The groups are shells around one centre, one inside the other: the same stretched ball of 6 dimensions in 8 sizes.
Known rows, each followed by its group:
[ -3  15  -8 -44 -13  21  -2 -24 -37  51   2 -17  15 -54 -43 -12 -31  17
  -9  31   5] => J698
[ -1 -17 -39 -77  31  33   1  -2  46  54   9 -15  10  -1 -71  16  38 -15
   4 -15  15] => J37
[-57 -18  -2   1 -17   7 -29 -50  -1  32  -5  -5   4 -29 -19 -21 -36   6
  22   0  11] => J35
[-54  -1   5  14 -32  -5 -28 -51 -29  32  -9   8  10 -49   5 -21 -41  21
  12  17  18] => J592
[-31 -22  -5   8  -7  10 -23 -54   3  44   1 -21  13 -29 -34 -22 -39   8
  21  12  31] => J890
[-20  -6 -19 -58   7  32  -7 -33   3  37   8 -33   8 -29 -51  -7 -14  -6
   1  10  -8] => J355
[-28  -7 -13 -52  -2  19  -6 -13   3  45 -11  -3  -1 -26 -55 -12 -19   3
   8  -5 -21] => J698
[-53  11  15  28 -46 -16 -26 -53 -55  33 -20  16  10 -68  16 -33 -66  37
   7  33   8] => J592
[ 11 -17 -42 -87  40  28  16  10  53  58  -9 -16   5  -3 -89   4  21  -7
  -1  -8 -24] => J37
[ 19   3 -32 -64  16  19  10   9  13  68   1   2  18 -24 -62  13  27   8
  -8   6  26] => J355
[-29   4   3   7 -31  -4 -19 -31 -34  52  -8  16  14 -49 -15 -16 -34  27
  10  16  34] => J592
[-17 -15 -30 -45  20  11  -3 -14  38  45 -10  -2   7 -13 -44   1  13   1
   5  -4  -2] => J890
[-10 -25 -26 -43  21  22  -3 -21  37  51  -4 -22   7 -10 -69 -10  -8  -3
  13  -3   0] => J890
[-46   2  -1   8 -22 -10 -19 -47 -21  30 -20   8   9 -52   8 -23 -40  26
   4  26  -2] => J997
[  6  -3 -17 -41   1  23  -2 -16  -6  63   7 -14  17 -31 -62  -3  -8   8
   3  12  31] => J890
[-14 -32 -31 -25  25  15 -10 -27  52  51   1 -15  13  -2 -53  -1  12  -5
  18  -8  29] => J997
[-29  11  -4 -26 -19  -9  -2  -9 -22  45 -34  26   2 -49 -23 -22 -36  31
  -3  16 -32] => J35
[-33 -25 -19 -49  14  32 -12 -40  26  33   1 -40   0 -15 -62 -18 -27 -12
  14  -2 -22] => J997
[-16  11  12  -1 -37  16 -19 -51 -65  51   9 -22  19 -66 -31 -26 -65  24
   5  39  36] => J997
[-18 -27 -18 -22  11  26 -16 -45  23  47  11 -35  13 -16 -56 -11 -17  -6
  19   3  30] => J890
[-48  -9  -6  -4 -17  -2 -22 -35  -3  37 -14  13   5 -33 -12 -15 -23  15
  14   2   8] => J35
[-50   2   7  -8 -29  -3 -16 -36 -31  34 -27   7  -1 -52 -18 -35 -63  25
   8  17 -31] => J698
[-79  -9   8  18 -32  -7 -35 -64 -20  15 -19   3  -1 -46  13 -33 -59  17
  18  12 -15] => J355
[ 25  11 -26 -88  12  30  18  15  -6  69  -2 -11  12 -33 -84   3   4   8
 -13  13  -7] => J37
[-10  13  -2 -20 -18   2  -1 -25 -36  50 -17  -1  12 -59 -30 -23 -46  31
  -6  35  -8] => J698
[-51  -7  -2  -2 -22  -4 -23 -33  -9  37 -16  17   4 -36 -11 -16 -27  17
  15   2   7] => J203
[-49 -27   2   2 -13  19 -29 -64  -2  33   1 -34   4 -29 -41 -33 -61   1
  27   7   6] => J592
[ -9 -11 -20 -59  11  20   4  -5  17  53 -14  -9   1 -21 -72 -13 -16   4
   6  -2 -24] => J35
[-34 -10 -19 -34   7  20 -14 -49  11  27   2 -30   9 -31 -25 -11 -17  -2
   3  16  -7] => J37
[-25  13  -7 -25 -15   8  -9 -40 -31  35  -6 -11  13 -57 -11 -15 -33  19
  -8  34  -5] => J355
[-28  -4 -15 -14  -5  -7  -8 -19   7  45 -21  19   9 -32 -18 -10  -9  20
   5   8   2] => J698
[ 11   9 -20 -56   1   3  15  22  -3  70 -25  25   8 -34 -62  -5  -3  25
  -7   7 -12] => J203
[-52   2   2  -8 -28  -2 -21 -37 -26  32 -18  10   3 -47  -8 -23 -42  20
   8  12 -11] => J35
[-13  -1  -2 -26 -15   5  -2 -12 -20  59 -21   5   5 -42 -55 -26 -46  24
   7  13 -12] => J592
[-73 -25  14  30 -31  11 -44 -86 -20  21   2 -30   5 -40 -11 -39 -76   5
  32  12  17] => J37
[-13   5 -23 -63   5  11   5   2   5  49 -16   9   4 -31 -45  -2   3  11
  -6   4 -22] => J890
[-20 -38 -26 -46  25  33 -11 -29  49  48   7 -34   4   3 -79  -8  -5 -17
  23 -16   8] => J203
[-33 -41 -17 -32  15  33 -20 -43  39  42   8 -39   2  -2 -74 -17 -25 -17
  30 -15   8] => J37
[-42   3   3  -2 -29   7 -25 -49 -35  36   1  -4  12 -50  -8 -16 -37  16
   8  20  24] => J997
[-45  -1   2  -3 -21   1 -18 -53 -26  29 -16 -11   6 -53 -11 -32 -59  21
   6  28 -17] => J35
[-33  -4  -3  -2 -20 -10 -13 -18 -10  50 -25  26   6 -38 -23 -19 -30  27
  12   5   4] => J35
[  5  13  -2 -24 -21   2   2  -2 -38  70 -16  16  14 -52 -50 -16 -34  33
  -2  23  15] => J203
[-25 -11   1 -15 -13  28 -19 -60 -24  40  10 -46  12 -44 -48 -29 -61   5
  13  26  11] => J355
[-31  15   4 -10 -31 -13  -6 -19 -40  45 -33  24   4 -60 -14 -29 -53  38
  -2  26 -25] => J698
[  0  -1 -21 -30   3  -6   5   9  11  66 -24  29  11 -28 -44  -3   4  25
   1   4   9] => J355
[-40 -20 -28 -65  21  25  -7 -26  40  26  -9 -22  -4 -11 -49  -8  -3 -13
   7 -10 -43] => J37
[-19  11  11  14 -35   8 -20 -61 -61  46   6 -22  22 -69 -14 -28 -66  28
   3  48  38] => J592
[-11 -10 -10 -43   1  32  -7 -36  -8  48   7 -39  10 -34 -67 -19 -38   1
   7  16   1] => J997
[  8   4 -17 -43  -3  12   2   4  -8  70  -3  12  16 -32 -57   3   5  16
   0   6  31] => J592
[-34 -40 -35 -36  33  15 -12 -28  73  36  -7 -14   3   9 -49  -2  17 -14
  20 -21  -1] => J203
[-40 -26 -27 -65  21  30 -11 -25  44  31  -3 -23  -4  -4 -59  -6   0 -18
  14 -19 -29] => J355
[ -9 -18 -15 -10   4   9  -9 -29  14  57  -4  -9  15 -24 -48 -13 -18  12
  14   9  30] => J203
[  5  -5 -36 -86  26  23  13  17  34  58 -10   2   5 -11 -74   9  26  -1
  -5  -9 -18] => J698
[-29  10   3 -29 -27  10 -11 -23 -40  46 -12   4   5 -52 -35 -21 -44  20
   3  16  -9] => J203
[ 10   0 -19 -50   5  13   8   3   0  67 -13   2  11 -31 -67  -8 -11  17
  -1  10   1] => J890
[-26 -13 -28 -77  17  17   4   6  34  43 -23   4  -7 -11 -65  -6   2  -2
   4 -17 -50] => J997

New rows. What belongs after each?
[  4 -15 -11 -30   3  24  -4 -25  -1  63   3 -27  14 -28 -75 -18 -33   8
  12  13  21] => J37
[-53 -18  12  39 -33  -8 -33 -58 -21  41 -13   3   8 -41 -13 -35 -64  24
  28  12  28] => J37
[-15  16  14  18 -41   9 -21 -63 -74  48   9 -23  26 -76 -11 -28 -70  32
   0  54  47] => J37
[-27  -8 -11 -45  -3  18  -6 -23  -1  42 -12 -13   1 -32 -54 -20 -34   6
   7   6 -26] => J890
[-42   5   5 -16 -30   2 -16 -29 -34  41 -17  10   2 -49 -23 -24 -48  21
   8  12 -12] => J698
[ -7  10  -4 -12 -21 -12   0   0 -25  65 -27  34  11 -48 -33 -16 -26  38
   1  17   9] => J997
[-27 -23 -19 -45   9  22 -10 -18  27  48  -4 -10   1 -10 -64  -9  -9  -5
  17 -15  -2] => J890
[-40 -33 -35 -68  29  23  -8  -8  66  36 -10  -4  -7  11 -62   3  23 -19
  17 -35 -26] => J355
[-63 -21 -13  -7   0  -6 -20 -47  27  18 -26   1  -3 -25  -5 -23 -29   9
  14   2 -32] => J37
[-22  -3 -10 -41  -5  23  -9 -35 -12  40   0 -25   8 -39 -46 -17 -34   5
   3  17  -9] => J890
[ -2 -11 -23 -60  12  16   7   8  20  62 -17   4   3 -17 -76  -8  -5   8
   6  -7 -16] => J35
[-49 -10   6  34 -25  -4 -31 -74 -22  29  -5 -15  15 -50   5 -31 -59  21
  16  31  26] => J355
[-29   9  10  15 -35  -7 -16 -46 -49  45 -16   2  14 -65  -9 -32 -66  36
   4  37  10] => J35
[-43   3  15   7 -41   9 -27 -54 -54  41  -2 -10  10 -58 -21 -32 -69  21
  13  24  17] => J997
[ 26   0 -33 -85  22  17  23  37  23  77 -19  15   7 -16 -91   5  20  12
  -7  -6 -14] => J37
[ -1   2 -23 -67   6  19   5   9   5  61  -6   7   8 -25 -63   4  10   7
  -2  -3   1] => J698
[-27   5   6 -10 -30  11 -18 -36 -43  49  -2  -5  11 -52 -32 -22 -48  20
   8  21  19] => J35
[-39  -7  -9 -33  -3  19 -13 -49  -5  26  -7 -30   3 -40 -31 -24 -44   4
   4  20 -29] => J355
[-37 -18 -16 -16  -2   2 -17 -21  23  45 -11  14   6 -16 -30  -5   0   7
  17 -12  17] => J203
[-46 -14  -9 -33  -6  15 -16 -32   6  33 -12  -9  -2 -26 -40 -20 -32   2
  14  -3 -23] => J890
[ 13   0 -35 -89  24  14  22  32  29  66 -24  16   2 -16 -79   4  21   9
  -8  -7 -33] => J997
[-43 -23  -5 -13  -8   9 -18 -35  10  41 -14  -7   0 -23 -45 -26 -41   7
  23  -4  -9] => J890
[-39   9   8  -3 -32   6 -19 -53 -47  33  -9 -12   9 -63 -11 -30 -64  24
   2  34  -5] => J890
[-26 -45 -27 -37  28  33 -16 -38  59  44   9 -39   5   8 -75  -9  -4 -21
  28 -19  14] => J592
[-44 -29 -14   7  -1   2 -27 -42  30  41  -4   3  10 -13 -22  -9  -6   3
  26  -9  38] => J37
[-26  12  14  32 -42 -10 -21 -54 -60  48  -9   3  21 -71   1 -31 -66  40
   5  45  36] => J355
[-19 -30 -42 -87  39  23   7  16  74  49 -19   2  -8  14 -84   4  29 -15
  11 -36 -42] => J355
[-14   1 -17 -58   1   7   7   7   4  54 -27  15  -1 -30 -57 -13 -15  16
   0   0 -37] => J35
[-23  10  13  29 -43  -9 -21 -45 -57  54  -7  10  21 -65  -6 -26 -57  38
   8  36  46] => J355
[-13 -17 -24 -27  13  16 -10 -29  25  48   3 -14  15 -18 -42  -1   3   2
   9   5  27] => J35
[-37  -7  -9  -4 -11 -15 -10 -18   5  44 -33  28   3 -34 -17 -20 -26  27
  10   5 -14] => J592
[ 18   2 -15 -55  -1  19   9  12 -10  77  -6   4  12 -31 -83  -5 -10  16
   1   5  15] => J37
[  7  26   2 -18 -28  -2   5 -14 -58  63 -18   9  18 -71 -32 -23 -50  42
 -12  45   4] => J355
[-39 -34 -24  -8  14   4 -20 -34  50  41  -7   0   7  -2 -32  -5   6  -2
  24 -15  24] => J997
[-38  14  17   2 -46  10 -24 -56 -70  38   0 -14  12 -71 -14 -32 -74  25
   5  37  12] => J355
[-27 -12 -26 -53  16  14  -1 -19  29  35 -16 -11   1 -20 -44 -10  -7   1
   2   2 -34] => J698
[-53  -3   0   4 -23  -9 -20 -44 -16  29 -23   9   3 -46   0 -27 -46  23
   9  17 -14] => J890
[-28 -12 -20 -25   5  14 -15 -37  15  38   2 -13  12 -25 -27  -3  -2   2
   7   7  19] => J698
[-12 -11  -6 -11  -7   4  -6 -23  -4  58 -16  -2   9 -35 -52 -25 -41  21
  12  13   6] => J997
[ -7  11 -22 -79   5  10  15  19   1  53 -29  17  -2 -34 -58  -7  -5  16
 -11   3 -51] => J355
[-12 -13 -27 -79  17  34   0  -4  25  50   2 -18   2 -12 -77   1   7 -11
   5 -12 -13] => J37
[ -9  22 -15 -64  -9  -4  14  21 -19  55 -37  36   0 -47 -39  -9 -11  30
 -15  11 -47] => J37
[-13   2 -24 -79   9  25   4  -1   7  46  -7  -7   2 -27 -60  -1   1   0
  -6   0 -28] => J355
[-16  -2 -19 -49   5  23  -5 -28   1  42   2 -20  11 -33 -42  -5 -10   2
  -2  14  -1] => J35
[-19  12  -4 -23 -23  -2  -6  -7 -30  56 -17  25  10 -48 -28 -11 -22  28
   0  13   8] => J35
[-47  -9  -2 -32 -15  14 -17 -32 -10  35 -12  -7  -3 -34 -40 -24 -42   6
  13   1 -25] => J997
[-31   6   3   8 -30  -7 -17 -34 -34  47 -13  15  13 -53  -9 -19 -39  30
   6  22  23] => J890
[ -9 -20 -23 -54  18  32  -3 -26  24  48   4 -35   7 -16 -74 -11 -15  -7
   9   2  -4] => J698
[-28  20   2 -20 -34  -2 -11 -17 -48  49 -16  23  10 -59 -14 -14 -32  30
  -3  21   4] => J997
[-25 -10  -9 -20  -6  -2  -5 -14   5  50 -28  11   1 -31 -45 -24 -35  20
  11   4 -20] => J698
[-46 -18 -15 -33  -1  10 -16 -22  21  37 -13   5  -2 -16 -37 -10 -10   1
  16 -14 -11] => J35
[-61 -28 -12  -7   2   8 -25 -58  27  19 -12 -19   0 -20 -19 -24 -33  -2
  21   0 -17] => J35
